The groups are shells around one centre, one inside the other: the same stretched ball of 5 dimensions in 7 sizes.
In the rows, 128 means zero.
Known rows, each followed by its group:
[116 133  88 136 104 137 179 173 131 130  85 109 129 116 157 119 172 142
 140 136 145]
A
[ 98  98 108 150 111 175 181 157  84  83  68  77 129 111 190 124 144 111
 125 144 168]
B
[ 98 133 107 167 125 147 165 171 133 123  87 109 138 117 161 104 171 155
 163 142 154]
H
[155 144 124  78 111 179 158 162  57  53  89  46  69 121 194 148 143  46
  64 130 147]
V
[139 143 124 106 119 172 154 167  80  71  89  62  90 118 185 130 152  79
  94 135 150]
C
[ 98 138  86 168 114 124 173 180 162 157  90 134 154 115 143  98 186 183
 181 141 146]
B
[122 120 107 125 109 163 166 174 102  93  78  84 129 106 182 112 160 115
 116 145 157]
C
[130 168 103 133 121 129 153 185 152 139 102 115 120 120 145 105 188 151
 148 135 135]
T
[110 117 100 135 107 162 183 157  92  96  78  84 113 120 177 135 150 108
 122 135 155]
A
[106 158  81 138 109 129 168 160 121 131 117 128 125 131 144 131 165 132
 174 136 135]
H
[129 158 111 112 119 157 150 164  89  87 111  89 102 125 170 130 155  91
 129 138 142]
H
[115 117  91 121  99 159 183 159  88  95  82  89 119 116 177 135 150 102
 119 138 152]
T
[124 150 109 112 116 164 159 152  72  77 108  81  91 130 175 146 143  76
 122 134 144]
K
[107 143 108 152 124 148 163 168 122 116  94 103 123 122 161 115 167 137
 153 138 149]
K
[118 146  99 114 110 158 163 151  75  84 110  92 103 129 171 144 144  82
 134 136 144]
A
[136 143 127 119 124 167 153 175 101  85  83  68  99 115 180 117 163 102
 101 136 151]
B
[125 164 106 140 124 133 154 182 148 135 101 112 120 121 148 106 185 150
 151 135 138]
T
[ 95 111 101 163 115 156 176 168 118 113  75 101 146 110 173 108 162 146
 151 146 161]
K
[104 142  99 143 116 151 174 151  98 106 100  99 106 133 162 140 152 112
 149 132 145]
H
[128 150 109 104 113 167 161 150  64  70 107  75  84 131 178 151 140  65
 113 132 144]
C
[118 143 104 146 119 139 157 187 147 131  89 112 142 109 158  94 184 159
 150 144 148]
A
[138 147 105 118 112 144 167 180 128 118  84  90 107 116 162 118 176 126
 112 131 142]
H
[128 126 122 126 119 170 159 177 102  85  74  71 117 107 186 110 162 111
 104 143 158]
A
[126 139 120 114 119 175 159 156  68  65  94  66  91 124 186 139 142  74
 107 136 152]
C
[ 92 148  91 156 118 141 164 154 111 118 115 124 131 131 153 127 157 132
 184 141 144]
V
[129 119 119 118 113 176 173 164  80  74  70  58  96 115 190 133 149  88
  88 134 158]
V
[162 161 123  74 113 169 154 166  69  65  97  53  61 126 183 149 151  52
  67 125 138]
V
[150 182 107  87 115 147 156 158  86  92 119  82  61 140 158 157 155  69
 106 120 126]
B
[101 142 109 164 128 146 159 172 133 122  94 110 134 120 159 105 172 152
 166 142 151]
T
[150 148 107  92 107 155 161 176 100  93  90  77  96 115 173 128 164  92
  92 133 141]
H
[109 128  90 130 104 154 187 149  88 102  90  92 103 129 168 149 147 101
 130 130 147]
B
[101 157  79 150 112 121 167 167 142 147 115 140 140 127 138 117 175 156
 188 139 136]
B
[103 139  78 142 103 132 177 163 123 132 103 126 138 122 150 124 166 141
 168 139 142]
T
[141 162  92  98 103 139 172 165 105 113 104  95  86 131 155 146 163  96
 113 124 130]
K
[ 85 132  89 172 117 138 173 162 130 132  98 127 148 122 153 113 166 158
 187 143 151]
A
[139 148  95  99 102 149 175 163  94 101  94  84  88 126 166 146 157  90
 103 126 137]
K
[161 151 116  71 106 169 160 167  69  67  92  55  70 121 185 147 150  54
  65 128 140]
V
[118 114 115 121 112 181 167 158  65  63  80  65 111 113 196 131 140  81
 105 143 162]
C
[104 146 102 150 122 146 156 168 120 115 105 114 136 120 160 111 166 137
 167 144 149]
K
[120 142  92 143 110 128 171 186 157 147  85 119 139 112 149 101 188 166
 149 138 142]
V
[152 152 102  85 102 153 173 165  89  93  92  72  75 126 170 150 157  77
  83 123 135]
T
[108 113 119 146 121 174 166 166  93  82  74  76 126 110 188 113 153 115
 124 145 165]
C

New rows. What belongs after each?
[128 122 113 114 110 172 165 167  81  75  80  70 113 110 189 124 150  90
 101 142 157]
K
[152 149 111  84 108 162 157 172  84  79  94  70  90 116 180 133 157  76
  86 134 142]
B
[118 149  93 142 113 129 165 181 149 141  95 120 136 116 148 105 183 158
 156 139 141]
K
[102 145  83 136 107 141 172 152 100 113 113 118 123 130 156 137 152 116
 166 138 142]
T
[117 171  78 125 107 122 169 160 123 136 123 129 111 136 138 139 168 125
 166 129 127]
B
[155 189  94  79 107 134 161 162  98 109 123  94  64 141 148 159 163  77
 110 117 118]
V
[147 184 103 107 117 128 156 177 134 130 111 103  86 132 143 130 181 120
 126 123 124]
V
[101 128  91 158 111 138 176 173 138 135  85 117 145 115 156 108 173 159
 161 141 151]
K
[125 158 107 123 119 147 151 171 111 105 108 101 115 122 162 119 166 115
 141 139 142]
K
[134 171  99 125 118 127 154 184 147 138 107 116 116 122 144 111 186 144
 146 133 132]
H
[130 172  92 110 110 135 167 157 104 115 117 104  84 140 148 151 160  98
 136 123 127]
C
[152 170 107 102 115 136 152 187 133 121 100  95 100 119 154 116 183 121
 112 130 132]
V
[ 95 100 114 164 120 171 169 171 108  94  67  87 151 103 187  98 158 139
 140 152 171]
T
[113 130 111 148 121 153 157 181 127 111  84 100 143 107 170  96 173 145
 144 148 156]
K
[ 91 133  90 157 114 145 172 157 111 117 102 118 138 124 159 123 157 136
 174 142 150]
K
[114 161  94 135 117 134 157 168 124 124 115 120 125 126 150 119 170 132
 165 138 138]
C
[128 160 109 111 117 157 160 153  79  85 110  82  81 135 168 149 148  78
 122 128 139]
C
[124 148  89 109 103 147 171 157  90 101 107  99 104 127 164 143 152  94
 130 133 139]
K
[117 160 106 141 123 141 160 168 125 121 104 106 109 128 153 122 170 131
 151 133 140]
A
[ 98 141  88 149 113 140 168 160 115 121 107 122 136 125 155 123 161 135
 174 141 146]
K
[103 112 101 144 110 162 171 166 101  97  80  95 143 108 180 112 155 125
 140 148 161]
K
[ 96 116 107 150 117 169 168 155  84  84  88  90 131 117 182 123 145 111
 146 146 162]
K
[110 137  93 130 109 150 167 160  98 102 103 105 126 121 166 128 154 112
 148 141 147]
K
[111 118 103 127 108 168 170 158  78  80  87  84 124 115 184 128 145  97
 126 144 158]
K
[137 144  96 108 104 143 165 179 118 113  91  97 118 113 164 118 172 118
 117 137 141]
B
[130 156 111 104 117 164 153 155  70  73 112  80  89 129 175 144 145  71
 119 135 142]
T
[148 150 115  86 111 167 155 165  72  69  98  66  85 120 183 139 150  66
  88 134 144]
H
[136 148  96  91 101 159 177 148  66  81 101  74  72 134 172 165 141  61
  98 123 137]
H
[132 149 106 125 116 143 157 184 132 119  92 100 124 112 161 106 178 135
 130 139 144]
K
[131 133 122 114 119 174 154 169  82  71  86  68 107 113 189 121 152  88
 103 142 156]
C
[148 158 114  91 114 160 153 168  85  81 101  72  85 123 175 137 156  76
  96 132 140]
K
[107 143 106 150 123 147 152 175 126 114 100 112 143 114 163 100 170 143
 163 148 151]
H
[108 137  99 134 112 157 179 146  83  95  96  89  95 134 168 151 144  95
 134 129 146]
V
[145 151 107  91 107 159 160 166  82  82  99  76  90 121 176 139 154  77
  97 133 141]
K
[134 157  98  90 105 159 168 145  59  76 114  79  73 137 171 166 138  55
 109 125 135]
T
[108 135  85 137 104 141 183 158 111 121  95 109 119 126 158 135 159 124
 148 133 143]
K
[156 169 112  83 112 155 161 162  83  85 103  68  60 133 168 154 155  66
  85 120 131]
T
[128 174  95 125 116 128 166 166 128 132 112 111  93 137 142 138 173 124
 145 123 127]
B
[101 113  88 153 105 146 186 168 125 125  75 107 141 113 165 116 166 147
 147 140 155]
V
[118 129  94 125 105 151 170 168 105 105  90  99 129 114 170 121 160 118
 133 142 150]
K
[115 158  78 131 105 125 178 161 125 138 110 123 111 134 141 139 168 130
 159 128 131]
H
[109 145  88 150 112 128 172 174 146 145  95 124 135 121 146 112 179 159
 165 136 141]
K
[120 126 103 113 107 168 164 160  74  75  94  82 119 114 185 130 145  86
 119 144 154]
V
[111 115 104 140 111 162 179 165 102  99  73  84 122 114 178 122 157 120
 122 139 158]
C
[105 120 116 159 124 160 161 178 124 106  75  94 144 106 176  95 169 147
 143 148 163]
A
[106 144  98 160 121 133 160 182 152 140  94 124 149 114 151  94 183 169
 171 144 147]
C
[122 169  97 128 118 134 154 168 122 122 118 116 113 129 148 125 170 124
 157 135 134]
C
[ 93 123  80 160 106 134 180 170 137 139  89 128 156 114 154 108 171 163
 174 144 151]
B
[115 165 106 142 126 139 150 170 126 120 113 113 119 127 152 115 171 134
 163 138 140]
T
[135 139  97  99 101 157 179 157  80  89  91  77  87 126 173 152 149  79
  98 127 141]
C
[102 130 112 148 122 166 166 156  90  89  91  87 115 123 176 128 149 109
 141 140 156]
A
[101 100 101 149 108 165 175 170 105  98  70  93 153 101 184 104 157 133
 136 152 166]
V
